All rows are made from the same 11 directions, up to rounding. Whole rows:
[[  5   0 -19   8   4 -12  -4  -1  34   9  12 -21  33  10 -10  -3  24   2
   -3  -5 -26  32  -3 -29  -8]
 [ -2   0  11  45 -21  30   2  -7   0  46   4 -34 -26 -10 -15  -4   8   6
  -54 -29  35   2  54 -24 -12]
 [  1 -12  23  -4   9  25 -20  14  12  28  19 -28 -23 -32  20  31 -22  12
   -7  17  25  16  15 -15 -15]
 [ 19 -17 -11  14 -26  28  -2 -31 -10   0 -47  31  11 -22   3 -31   3  14
  -16  15  16  -8   7  11 -23]
 [ 11  14  36 -20 -13   8 -39 -10   4  -4   7   9  -7 -16  -3 -10 -23   4
  -15   7  -2  -4  -4 -12   5]
 [ 15  23  20   3  13   1  -3   9   5  -3   1   2  18  -7 -16  28  24  18
   10   1  -5 -14 -24  -1   9]
 [  6  42  10  -9  13 -12 -28  -2  14 -30   5  14  31 -14 -18  13 -11  17
  -22   4  -4 -40 -25 -10  16]
 [-22 -22 -10 -16 -21   8  19 -15 -13  29   6 -30   8 -27  39  28   0  -1
  -29   9  44 -19  19  27 -10]
 [ 10 -17  21 -22 -43  -3  -2 -22  -7  -1  -5  20 -28  20  12 -56 -33 -26
   15 -10 -14  22  32  13   5]
 [ 15   1  25  12 -29  17   9 -10  -5  -4  -2  28 -31 -11  -1  -3 -52  13
    1   2  37 -31  47  31  10]
 [  0 -12 -20   4   6 -18   1  -1   6 -15  28  28 -17  33 -37  -9   6  -6
   23   7 -31  31 -18  -4   8]
 [  2  32  11  21   5  -2  16  12   7  11 -20 -36  22   3  10  -5  11  -3
  -18 -41   5 -23  29 -14   5]
 [-19  11 -37   4  38 -22  -7  12  12 -21  13  -5   3  14  -7  -8 -14 -11
  -14  -7 -17   1 -10 -28   1]]

The start of a row, then its end:
[ 12  20   9  14   8  -8 -11  22  40  -4   0 -23  17   6   3  -9 -20   4
  12 -13 -19  16]
[ 23 -29   1]
[-11  19 -36  -6  58 -15 -19   9   2 -30  -3  10  22  -3 -12   6  14   2
 -16   8 -22 -11]
[-54 -31  -5]
[ -8  44 -13  28  30 -19   7  22  11 -25  -3  -8  13  15 -18  -1 -12   0
 -16 -31  -3 -37]
[ 11 -18  17]
[-25 -18 -37   6   7 -12   8   6 -13   3   2 -11  13  21 -14   7  55 -10
   6   7 -20  25]
[-40  -2  -5]
[-27  -9 -29  18 -15  -4 -28   5 -11 -21  -9  12 -10  21 -28 -33   5  -9
  -9  13 -17  19]
[-21 -11  -1]
[ -3  -7  -2  49 -36   7 -17  32  40   2   0 -22  12  11 -24   5  -5  23
  27  19  -4  38]
[22 -7 -1]
[  4  -5 -22  -2  16 -17  55  -8   9  10  24  -5  14   4  11  33   3   2
   8 -14  15 -18]
[22 23  5]
[ 34   9   5 -28  35  -9  29 -14 -13 -23 -14  49  16  -2   3  12  17   6
  39   2 -16 -25]
[-36  26   6]
[  0  17   1  -8  30   7  -5   1 -36 -13 -42  13   8  -7   4 -10  36  -6
  -8  -8  -9 -24]
[-45  -5  -5]
[ -8  -9 -34  15 -23 -19  -8   1  39 -28  31  19  29   7 -31  25 -19  26
  17  41  -3   7]
[-7 17 11]
[  4  -2   7 -55  16 -11 -18 -12  -2 -13  -1   9  10 -12  33 -12 -17 -15
   6  12 -19   3]
[-26  -4  -3]
[  7 -21  23  -3 -29  16  24  10  -6  16 -22 -11  -6 -11  40  10 -16   3
  39  10  25   1]
[31 40 -4]
[ -1  15 -13   2  -2 -22  33  -8   8  -9  22   6  27   8 -13  31   8   9
   1  -8   9 -34]
[ 3 27 20]
[  3 -16 -13  12   6  -6  47   5  -2  20  19  -7   5  15  -9  40  43   6
  30  -4   2  10]
[-3 24  3]
[-21   1 -21   8  26  -1  33  17 -33   0 -29 -15  -2   4  23   7  19 -14
   2 -17  15 -26]
[-4 15 -3]
[-42  15 -19 -28 -27 -38 -21   0 -16 -34 -12 -11  41  25   4 -27  17 -27
  -9   2 -30 -12]
[-43  11  21]
[  3  13  16  30 -12   1   5  18  31  17  21 -31  -5   5  -8  14 -20  10
  -3 -18  12   4]
[ 48 -12   8]
[-32 -20 -16   1  -5  10 -24  11 -20   9 -25 -28 -20   3  23 -37  -1 -26
 -19   1  -3  28]
[ -1 -22 -19]
[-19 -24 -47  13 -17 -13   5   8  20 -17 -13  -5  23  11  13 -16 -18  -2
  18  22  -5  21]
[11 10 -9]
[-34  -7 -14  -6 -27   0 -35   0 -15 -21 -24  -3 -14   0  20 -49 -45 -21
 -27  10   7  -4]
[11 -3 -4]
[ 38   6   1 -35  41  -4  13 -32  -1 -10   2  44   4 -12   5  -6  -3   0
   2  -6 -14 -14]
[-18  -5  -6]
[-26   9 -18  29  -1 -16  -3  12  -1 -18  34   8 -39  32 -41  -9 -30 -10
 -15 -13   2  -6]
[20 -6 21]
[  6   6  10 -13   7   5  -7  -8  16  19  23 -18  22 -29   6  41  11  18
 -21  10  15  -9]
[-8 -7 -4]
[-17 -17 -36  -3  22  -2 -14   9  18 -20  30  13   2 -26   0  48 -37  25
   1  52  24  -8]
[-18  10  -6]
[ 26   0  10   2   0  -8  17 -15  -2 -10  20  45 -24  25 -35 -10  -1   0
  26  -9 -18   6]
[ 2 11 14]
[ -5  18   1   7  50  -1  -5  25  -7  -3 -10 -15 -28  10   8 -21 -13 -20
  -8 -31 -12   2]
[  7 -39  -4]
[ 27  -7  16 -26 -29 -17   3 -18  15  -3 -12  11  24  27   6 -45  15 -17
  39 -10 -49  39]
[-2  2  3]
[ 20   6  -7  -4  21 -11   9 -15   4  -8  17  31   5  12 -31   4  25   5
   8  -4 -23   4]
[-25  -6   5]
[-28  16 -43 -16  19 -33 -11 -12 -19 -48 -14  26   6  24  -5 -51 -19 -31
 -27 -13 -25 -25]
[-23 -10  10]
[ -1 -10 -11  19  21  -6  54  27  -5  12 -12 -20 -14  24  22   4   6 -15
  41 -27   1   8]
[31 13 -1]
[-33   5 -15 -14  10  -8 -24   0 -11  11   2 -39  11   0   9 -10  25 -22
 -45 -12 -10   7]
[-23 -32  -6]
[ 29  31   7  31  11  -4  -4  18  36 -16 -23   0  32  11 -18 -15   3  16
  18 -17 -26   4]
[  9 -26   2]
[-19   2 -28 -23  36 -33  -3  -5   0  -8  42   0  -8  27 -17  -5  11 -26
 -14 -14 -33  17]
[-29 -27   8]
[  7   7  47  22   0  35 -15  38 -11   9 -16  -8 -26 -25   0  39  -4  27
  26  20  28  -9]
[-2 12  1]
[-15 -10 -15  41  -7  10  10   3 -21   7  -1   6 -50  24 -27 -28  -6 -13
 -17 -21  11   7]
[31 -7 -2]
[ -6 -10 -39  -1  17 -12   1  -7  36  -5  31  -4  12 -11   8  12 -40   7
 -19  14  10   3]
[ 21 -13  -9]
[ -7  37  35  -4  11  -9 -20  18  -1  -9  18 -12 -20   6  -9   1 -25  -8
 -13 -23  -2 -22]
[  8 -16  23]
[ 13  40  54 -28  24   6 -16   1  -9   0   1  -7 -26 -20  26 -10 -48 -12
 -28 -33  14 -41]
[ 25 -18  11]
[  0  19  39  30 -28  15   2  26 -18   6 -18 -10   3   4 -24  29  39  19
  22  -1  11 -17]
[-13  25  18]
[-13 -16 -34  38  18   7  41   6  -9  17  17  -3 -22   3 -15  34  12   9
  -8  -5  32 -10]
[20 12 -6]
[ 33   7  17 -24 -34  -5  11 -44  15  10  -8   9  43  -7  10 -21  13   2
 -12 -15  -9  -8]
[14  9  1]
[-31  -9 -50  29  22   2 -13  26  20  -3   5 -28  24 -15  -5  37  10  20
 -15  31  13   8]
[-19 -17 -17]
[  1 -20   7 -22 -24   2 -25 -19  29  12  43  -4 -13 -16   8   2 -48   3
 -17  21  10  23]
[27 -8 -5]
[  8  11  12   5  42   9 -15  17  26  21  19 -32 -17 -14  10   8 -21   0
 -20 -17   1  16]
[ 23 -50 -13]
[ 30  16  19  -2 -36   6  -3 -17  32  -4 -21   2  64 -30  11  15   0  34
   1  16  12 -25]
[ 8 19  1]
[-13   3   6 -23  27   4  -4  17 -30 -15 -12   7   3 -22  17  41  13   8
  17  27  13 -29]
[-52  24   3]
[-12  -5   3  15 -22  15  -4  -2 -46  -1 -26  18  -2   7 -33   6  65   7
   3  13   0  -6]
[-51  24   4]
[ 39  17  62 -23  11  16 -14  -1  -6   7  -7  15 -20 -12   5  -4  -4   2
  21 -10 -12   2]
[-6 -9  4]
[  5  19  17   0  -6 -12 -11   4  -7 -20  -4  17  -5  26 -25 -24   7  -9
  15 -13 -29   2]
[-15  -3  18]
[-33 -28 -34  -8   2   2  -1  23 -15 -20 -36  -8   3 -11  48  -3 -29  -9
  22  34  16  -1]
[ -8  25 -14]
[-52  -2 -30 -26 -22 -23 -32 -10 -17 -26  10  -5   6   3   6 -18 -23 -21
 -41  16   3 -18]
[-22   6  10]
[ 16 -20  -9  21   4  14   5   8   1 -16 -14  38 -25   2 -11  -8 -24  13
  36  22   2  13]
[ 7 13 -8]
[  8  17  28   4   4   7  18   1 -14  37 -14 -39   8   5   9  -3  51 -13
 -16 -45  -4  -1]
[  8 -17  -2]
[ 18  -6 -14 -13  12   5  15 -48 -37 -10   0  66 -15  -3 -30  -9  25   2
 -22   1   3 -28]
[-32  16  -1]
[ 13 -24  22 -23 -30  -5   7 -17  -1  31  18  -8  -3  24  -6 -14  46 -18
  25  -9 -34  55]
[-9  0  0]
[ -6 -15  10  -9 -23   0  -7  12  17  20   0 -38  12   1  26  -1   2  -7
  18   6  -8  36]
[13 -4 -7]
[-26 -27 -32   5 -22   2 -28  -7  23   9  39 -14   8 -16 -14  27  -6  16
 -29  42  16  23]
[ -7  -7 -11]
[-10 -12   6 -11  -4  12  -2 -11 -33  21 -25 -14 -28   6  22 -46  10 -33
 -24 -26  -3  13]
[ 11 -15 -14]
[-16  12 -37  37  36  -8 -12  20   7 -27   8  13 -16  17 -39  -7 -11   3
 -13  -1 -10  -1]
[-10 -29   1]
[ -9  -5 -19 -31 -17 -21   2 -27 -19 -27 -23  25   8  16  19 -54 -18 -30
  -6  -7 -17 -11]
[-3 15  4]
[-14   8 -33  25  -7 -17 -20  20  47 -24  21 -10  47  -2 -27  34  -5  31
   6  35  -5   5]
[-15  -4   6]
[-27   3  -7 -13  54 -22  23  42 -16   2   6 -37 -30  29  33  -2  -6 -40
  26 -32 -18  13]
[  2 -15   5]
[ 17   6  31 -27   6  11  -6  -6 -29  -2 -47  10  -6  -5  31 -39   7 -19
  11 -15 -15  -4]
[-12  -2  -7]
[ -5  27  -8  -3 -12 -10 -36 -16   5 -35   1  27  34  -9 -33   0   0  18
 -30  20  -5 -33]
[-37  -1  14]
[-17  -9 -21  21   5  16   5  23  -3   7 -28 -27  34 -26  16  44  33  24
   5  29  25 -10]
[-24  14 -16]
